There are 9 hidden switches. A switch that is on adds its own fixed numbers to the row, and there is some noise. The rows also spread widely along 14 directions, which tell nothing about the answers.
In the rows, zero is written as 128.
Known rows, each followed by its switches (1 for on, 0 for off):
[119 116  98 105 142  89 120 111  85 103 191 130 129 189 174 100 168  99
 163 118 134  95 149  87 162] -> 1 0 1 0 0 1 1 1 0
[149  52  80 109 136 113 101 130 141 159 130 147 196 143 143 105 176  85
 146 125 128 119 139  79 162] -> 0 0 1 0 0 1 1 0 0
[151 130 105 154 140  92  63 143 119  95 179 142 108 124 155 127 205  73
 128  77 140 152 173  89 119] -> 0 0 0 0 0 0 1 0 1
[130 127  93 113 119 119 146 177 132 134 112 142 148 113 147 131 102 105
 138  92 120 123 161 129 157] -> 0 1 0 0 0 0 1 0 0
[126 126 106  95 143 115 189 150  87 160  84  70 127 118 131 146  87 116
 115 164 151 127 143 135 123] -> 0 1 1 1 0 1 0 1 0
[135 134 149 118 152  84 124 163 122 120 137  97 109 132 106 124 104 119
  95 148 153 159 123 118  69] -> 0 1 1 1 0 1 0 1 0
[119 119 101  79 147  93  86 148 192 126 132 168 115  91 144 134 126 149
 141 106 103 145 100 138 127] -> 0 0 0 0 0 1 1 0 1
[144 120 119 107 131 117 129 128  80 143 126  90 133 129 139 123 146 129
 135 134 151 113 129 111 119] -> 0 1 1 0 0 0 0 1 1
[130 152 107 135 145  54 103 161 149 160  91 114 159 149 151  92  72  44
 134 119  92 141 128 122 161] -> 0 0 0 0 0 1 1 1 0
[132 150 101 132 120 110 108 133 127 109 118 132 174 156 181 148  84  32
 193 138 119 143 124 100 165] -> 0 1 0 0 0 1 0 1 1
[123 104 163 143 140 135 165 161 146 153  91 117 120 146 121 127 111 109
 112 134 117 137 135 128 124] -> 0 0 0 0 0 0 1 0 0
[136 201 147 154 122 133  90  97 116 113 116 102 114 156 169 120 117 101
 155 129 111 127  96 121 140] -> 0 1 0 0 0 1 0 1 0
[129 146  73 133 157 111  92 122 115  96 148 108 144 139  98 186 134  45
 144 140 135 167 154  81 143] -> 0 0 1 0 1 1 1 0 0
[126 124 122  83 124  95 128 145 149 157 154 111  87 133 137 114 158 142
 147  87 131 106 114 111 111] -> 0 1 0 0 0 1 0 0 0
[ 90  64 143  65 145  89 161 161 135 125 111 146 116 137 168 134 109 110
 176 130 119 121 108 131 134] -> 1 0 1 1 0 0 1 0 0
[150 168  79 122 125 131 114 106 106 160 104  84 148 135 165 137 120  86
 159 137 131 126 118 104 151] -> 0 1 0 0 1 1 0 1 0
[ 90 110 155 121 128 120 184 110 135 107 118 107 109 170 144 128 120  93
 130 166 104 105 112 137 170] -> 0 0 0 0 0 1 0 1 0
[151 149  93 141 109 175 121 127 135  86 145 129 149  85 113 176 132 107
 100 166 171 149 126 102 110] -> 0 0 1 0 0 0 0 0 1
[123 130 133 123 109 137 136 144 119 111  86 110 160 111 104 138  92 127
 132 138 121 116 112 145 156] -> 0 0 0 1 0 1 1 0 0
[124 142 148 120 153 101  75 142 104 124 115 122 142 141  91 123 102 172
 152 100 100 138 114 143 132] -> 0 0 0 1 1 1 0 0 0
[124 150 163 158 138 155 141 136 126 124  83 106 116 138 169 148  96  97
 146 160 130 152 103 127 113] -> 0 0 0 1 1 1 1 0 1
[151  88 120 157 121 120 132 141 117 138  65  83 168 116 142 113 159  44
 100 133 123 126 146 119 166] -> 1 1 0 1 0 1 1 1 0
[114 155  85  92 127 121 142  91 136 151 108  98 105 119 182 129 135  97
 149 153 119 100  89 119 165] -> 0 0 1 0 0 1 1 0 0
[140 141 111 153 164 123  79 110 133 135 121 128 121 137 150 124 164 111
 117 118 103 152 136 122 147] -> 1 0 0 0 1 1 0 0 0
[124  96 105 115 139 146 149 113 105  97 152 131 128 127 136 156 162 143
 114 152 141 134 142 122 140] -> 0 1 0 1 1 0 0 0 0
[142 129  83  83 139 116 120 152 139 201 112 104 124 115 136 121 139 165
 161  85 128 107 125 113 122] -> 0 0 0 0 1 1 1 1 1
[135 121 121  98 122 116 103  93 100 146  99  89 150 127 138 122 134 120
 151 168 125 113  77 123 147] -> 0 0 0 0 0 1 1 0 0

New rows. What belongs after each?
[131  93 169 116 121 145 121 147 108 113  78 117 153 105  95 129 123 176
 121 126 115 119 104 157 136] -> 1 1 0 1 0 0 1 0 0
[145 123  77  91 128 113  75 159 118 151  90 146 154  75 176 126 131 131
 177  74 126 132 125 122 133] -> 0 0 1 1 1 0 1 0 0
[122 130  66 111  90 101 175 144 111 103 147 108 137 101 152 139 130  47
 112 134 152 105 160 115 173] -> 0 0 0 0 0 0 0 0 0
[121 128 132 128 148 131  98 107 105 143 132 103 112 173 124 125 182 128
 182  84 105 102 128  95 154] -> 0 0 1 0 1 1 1 0 0
[148 129 105 109  73 149 115 160 151 113 106  93 153  70  95 166 145  89
 151  98 151 108 108 106 131] -> 1 1 0 0 0 1 1 0 1
[126 133 148 143 139 128 129 173 147 142  68 122 130 118 120 139  89  96
 129 112 112 154 138 136 123] -> 0 0 1 0 0 1 0 0 0
[132 154  68  86 151  80  92 158 131 160 139 174 161 153 192 102  75 129
 186  87 103 132 140 119 157] -> 0 1 0 0 0 1 1 0 0
[130  70  78  78 144 131 113 128 144 143 125 150 146  96  96 160 173 167
 133 105 111 128 147 131 160] -> 0 0 0 0 0 0 0 0 0
[141 118 124 117 147 110 117 153  75 154 113 136 153 153 171 101 107 142
 155 119 132 133 154 128 130] -> 0 0 0 0 0 1 1 0 0
[143 155 147 146  89 134 139 163  94 135  97  95 168 135 153  87  81 110
 139 119 138  95 103 122 139] -> 1 1 0 1 1 0 1 0 0
[140 151 147 152 111 123 121 148 122 104 133 123 130 124 144 116 112 104
 110 137 146 139 117 121 109] -> 0 0 0 1 0 0 0 0 0
[114 115 131 111 169 126 159 125 140 145 105 106  96 133 120 164 119 121
 107 173 122 157 125 139 121] -> 1 0 0 0 0 1 0 0 0
[119 128 152 131 150 118  98  79 102 115  87  80 115 149 132 149 153  95
 159 157 102 132  94 127 155] -> 0 0 0 1 0 1 1 1 0
[136 127 152 177 122 169  96 157 149  82 112 163 166 145 126 154 117  87
 152  99 109 159 143 108 140] -> 0 1 0 0 1 0 1 0 0
[115 153 114 101 115 116 124 113  93 107 123  89 101 123 158 150 147  92
 184 117 139 102 110 111 145] -> 0 0 1 1 0 1 1 0 0
[132  93 147 130 122 130 167 164 127 158 106 126 137 134 154  92 123 121
 106 131 137 114 134 123 123] -> 0 0 1 0 0 0 0 0 0
[128  98 119 131 134 136  98 112 161  89 133 157 129 132 162 164 172  58
 153 128 113 155 126  99 148] -> 0 1 0 0 0 0 1 0 0
[150 157 145 160 116 122  80 141 170  90 152 119 111 130 120 130 157  78
 112 107 135 150 118  92  97] -> 0 1 0 0 0 1 1 1 0
[119 121  76  94 171  91 130 121 115 138 174 130 104 174 183 151 150  81
 173 126 130 147 154  87 135] -> 0 1 0 0 1 1 1 0 0
[136 149  72 110 126 135 106 142 119 121  94 146 159 102 173 163  98  90
 173 118 124 145 144 130 164] -> 1 0 0 0 0 1 1 0 0
[145 148  61 117 110 109 107 141 163 120 162 102 114  88 114 153 185  66
 116  86 139 116 139  88 144] -> 1 1 0 0 0 0 1 0 1
[143 166  74 112 108 147 140 127 106 149 137 117 124 111 172 114 147 157
 140  97 138  82 142 121 158] -> 0 0 0 0 0 0 1 1 1
[136 164  72 139 152 108 129 146 120 153 170 114 118 161 113 126 144 116
 128  82 125 119 184  98 153] -> 0 0 0 1 0 1 0 0 0
[145 109 120 148 132 139 135 122 163 163 121 121 156 165 145  99 144  92
 112 147 119 119 120 100 150] -> 1 0 0 0 0 1 0 1 0
[139 124 157 134 101  97 129 196 101 137 110 101 167 146 113  98  85  80
 158  98 150 111 125  96 111] -> 0 0 1 1 0 0 1 0 0
[125 101 105 138 167 145 102 114 191 120 132 185 148 144 156 152 137  96
 136 151 105 169 117 100 143] -> 0 0 1 1 0 0 0 0 0
[132 110 150 153 150 105  93 146 151 135 100 128 133 148 129 128 138  76
 145 107 102 157 131 114 134] -> 0 0 0 1 0 1 0 0 0
[135 134  69  80 133 114 150 146 107 132 143 102  89  72 132 159 152 137
  99 130 173 135 160 125 101] -> 0 0 1 0 0 1 0 0 0
[113 139 124  94 142  95 152 140 119 159 105  94  87 123 188 121 109 108
 149 141 140 127  99 126 108] -> 0 0 1 1 1 1 0 0 0
[132  81 163 143 123 119 101 162 127 100  83 137 152 131 175 125 144  47
 171 102 123 144 127 109 132] -> 1 1 1 1 0 1 1 0 0
[156 153  72 119 139 110  94 122  89 147 102  92 148  89 154 147 130  81
 133 151 154 151 133 111 126] -> 0 0 1 0 0 1 0 0 1
[111 101 152 119 154  90 113 133 116 106 150 139  98 154 176 102 164 113
 145 116 121 124 129 116 127] -> 0 0 1 0 0 1 1 0 1
[141 103 126 111 133 113  70 157 131  96 147 183 170 139 139 131 121 134
 170  95 121 155 139 116 124] -> 0 1 0 0 0 1 0 0 0
[133 126 108 119 136 162 129  96 118 133 135 121 111 153 187 167 168  90
 191 144 152 132 118  81 122] -> 0 0 1 1 0 1 0 0 0
[114 130 158 123 104 112 140 158 146  87 119 104 111 108  91 147 117 105
 121 117 128 122 111 135 124] -> 0 0 0 1 0 0 0 1 0
[148 156  93 151 118 135 112  98 161 141 134 124 149 131 190  80 142  83
  99 167 134 113  84  92 149] -> 0 0 1 1 0 1 1 0 0
[140  85 104 102 161 115  93 124 128 155 140 127 120 141 156 138 187 108
 161 119 141 147 130  80 105] -> 0 0 1 0 1 1 1 0 0
[143 137  83 102 115 119 107 177 168 134 125 139 143  86 119 145 114 124
 133  82 131 143 137 120 120] -> 0 1 0 0 1 1 0 0 0
[140 111 157 159 117 121 132 171 160 142  90  90 156 125 106 116 110  57
 104 139 135 136 105 101 111] -> 1 0 1 0 1 0 0 1 1
[152 105 115 132 150 146  81 143 145 150 127 162 134 124 157 106 182 166
 132  69 116 137 148 111 122] -> 0 1 1 0 1 1 0 0 0
[157 113 116 110 142 138 107 130 171 196  71 123 141  98 157 108 131 147
 106 145 116 145  90 131 114] -> 0 1 0 0 0 1 1 0 0
[134 106 132 126 125 140  92 146 171 106 147 171 157 137 141 117 142 130
 151 104 119 126 112 100 131] -> 0 1 1 0 0 1 1 0 1
[147 134 134 155 124 183  71 110 110  80  96 139 165 127 115 201 138  93
 185 125 122 165 136 112 142] -> 0 0 0 0 0 0 0 1 0
[129 104 113 121 175 107  88  99  72 130  85 118 160 148 176 128 134  98
 161 153 105 151 124 123 162] -> 0 1 1 1 1 1 1 0 0
[125 100 118 103 104 134 129 115  99 108 114 104 177 138 114 151 125  99
 178 150 134 104 104 110 164] -> 0 0 0 1 0 1 1 0 0
[121 123 120 118 154 141 127 130 142 140 114 145 135 142 153 136 107 129
 141 146 117 144 112 115 130] -> 0 0 1 0 1 0 1 0 0
[119 178 120 130 123 114 155 164 128 169  86  90 136 136 118 114  56 110
 135 113 105 110 119 134 155] -> 0 0 0 0 1 0 1 0 0
[142  88 137  98 117 112  82 126 102 134  97 110 144 104 147 122 167 124
 158 110 123 124  96 125 130] -> 1 1 0 0 1 0 0 0 0
[141 112 138 123 137 123 105 132 135 139 122 134 103 118 182 110 166 116
 128 123 139 137 113 108  99] -> 0 0 1 0 0 0 1 0 0
[148 178 127 165 133 124  70 122  98 127 127  91 104 128 123 127 180 120
 147  71 122 121 143 113 137] -> 0 0 0 1 0 1 0 0 1
[129 152  93 113 134 129 120 119  85  89 148 120 125 121 164 161 121 116
 148 157 158 147 129 118 122] -> 0 0 0 1 1 1 1 0 0
[132 145  93 143 177 157 138 132 160 167 126 139 118 147 132 153 120 128
 111 137 118 159 149 104 125] -> 0 0 1 0 1 0 0 0 0
[146 193  75 122 123 126 121 123 164 167 138  97 119 111 111 116 125 140
  91 117 122 112 113 117 141] -> 0 1 0 0 0 1 0 0 0
[138  96 112 106 135 139 140 138 126 115 172 139  96 108 156 145 185 154
 117 131 170 133 140 106  90] -> 0 0 0 1 0 0 1 0 1
[117 138  95 127 117 110 118 146 134  85 107 112 124  95 155 141 141  58
 139  99 123 120 136 122 162] -> 1 0 1 1 1 1 1 1 0
[105 124 124 112 163 111 156 164 150 154 101 121  98 142 146 158  98  80
 154 119 114 152 138 117 125] -> 1 0 1 0 1 0 0 0 0
[151 130  96 129 160 135  68 143 158 163 139 156 140 143 148 110 160 143
 147  80 118 139 134  90 121] -> 1 0 1 0 1 1 1 0 0
[117 156 128 179 152 142 151 122 104 106 122 114 108 147 167 119 139 112
  99 134 113 126 159 138 165] -> 0 0 0 1 1 1 1 0 1
[140 145 124 152 135 128 142 128 142 135 114  96  97 108 172 101 156 102
  75 150 145 125 118 119 113] -> 0 0 1 1 0 1 1 1 1
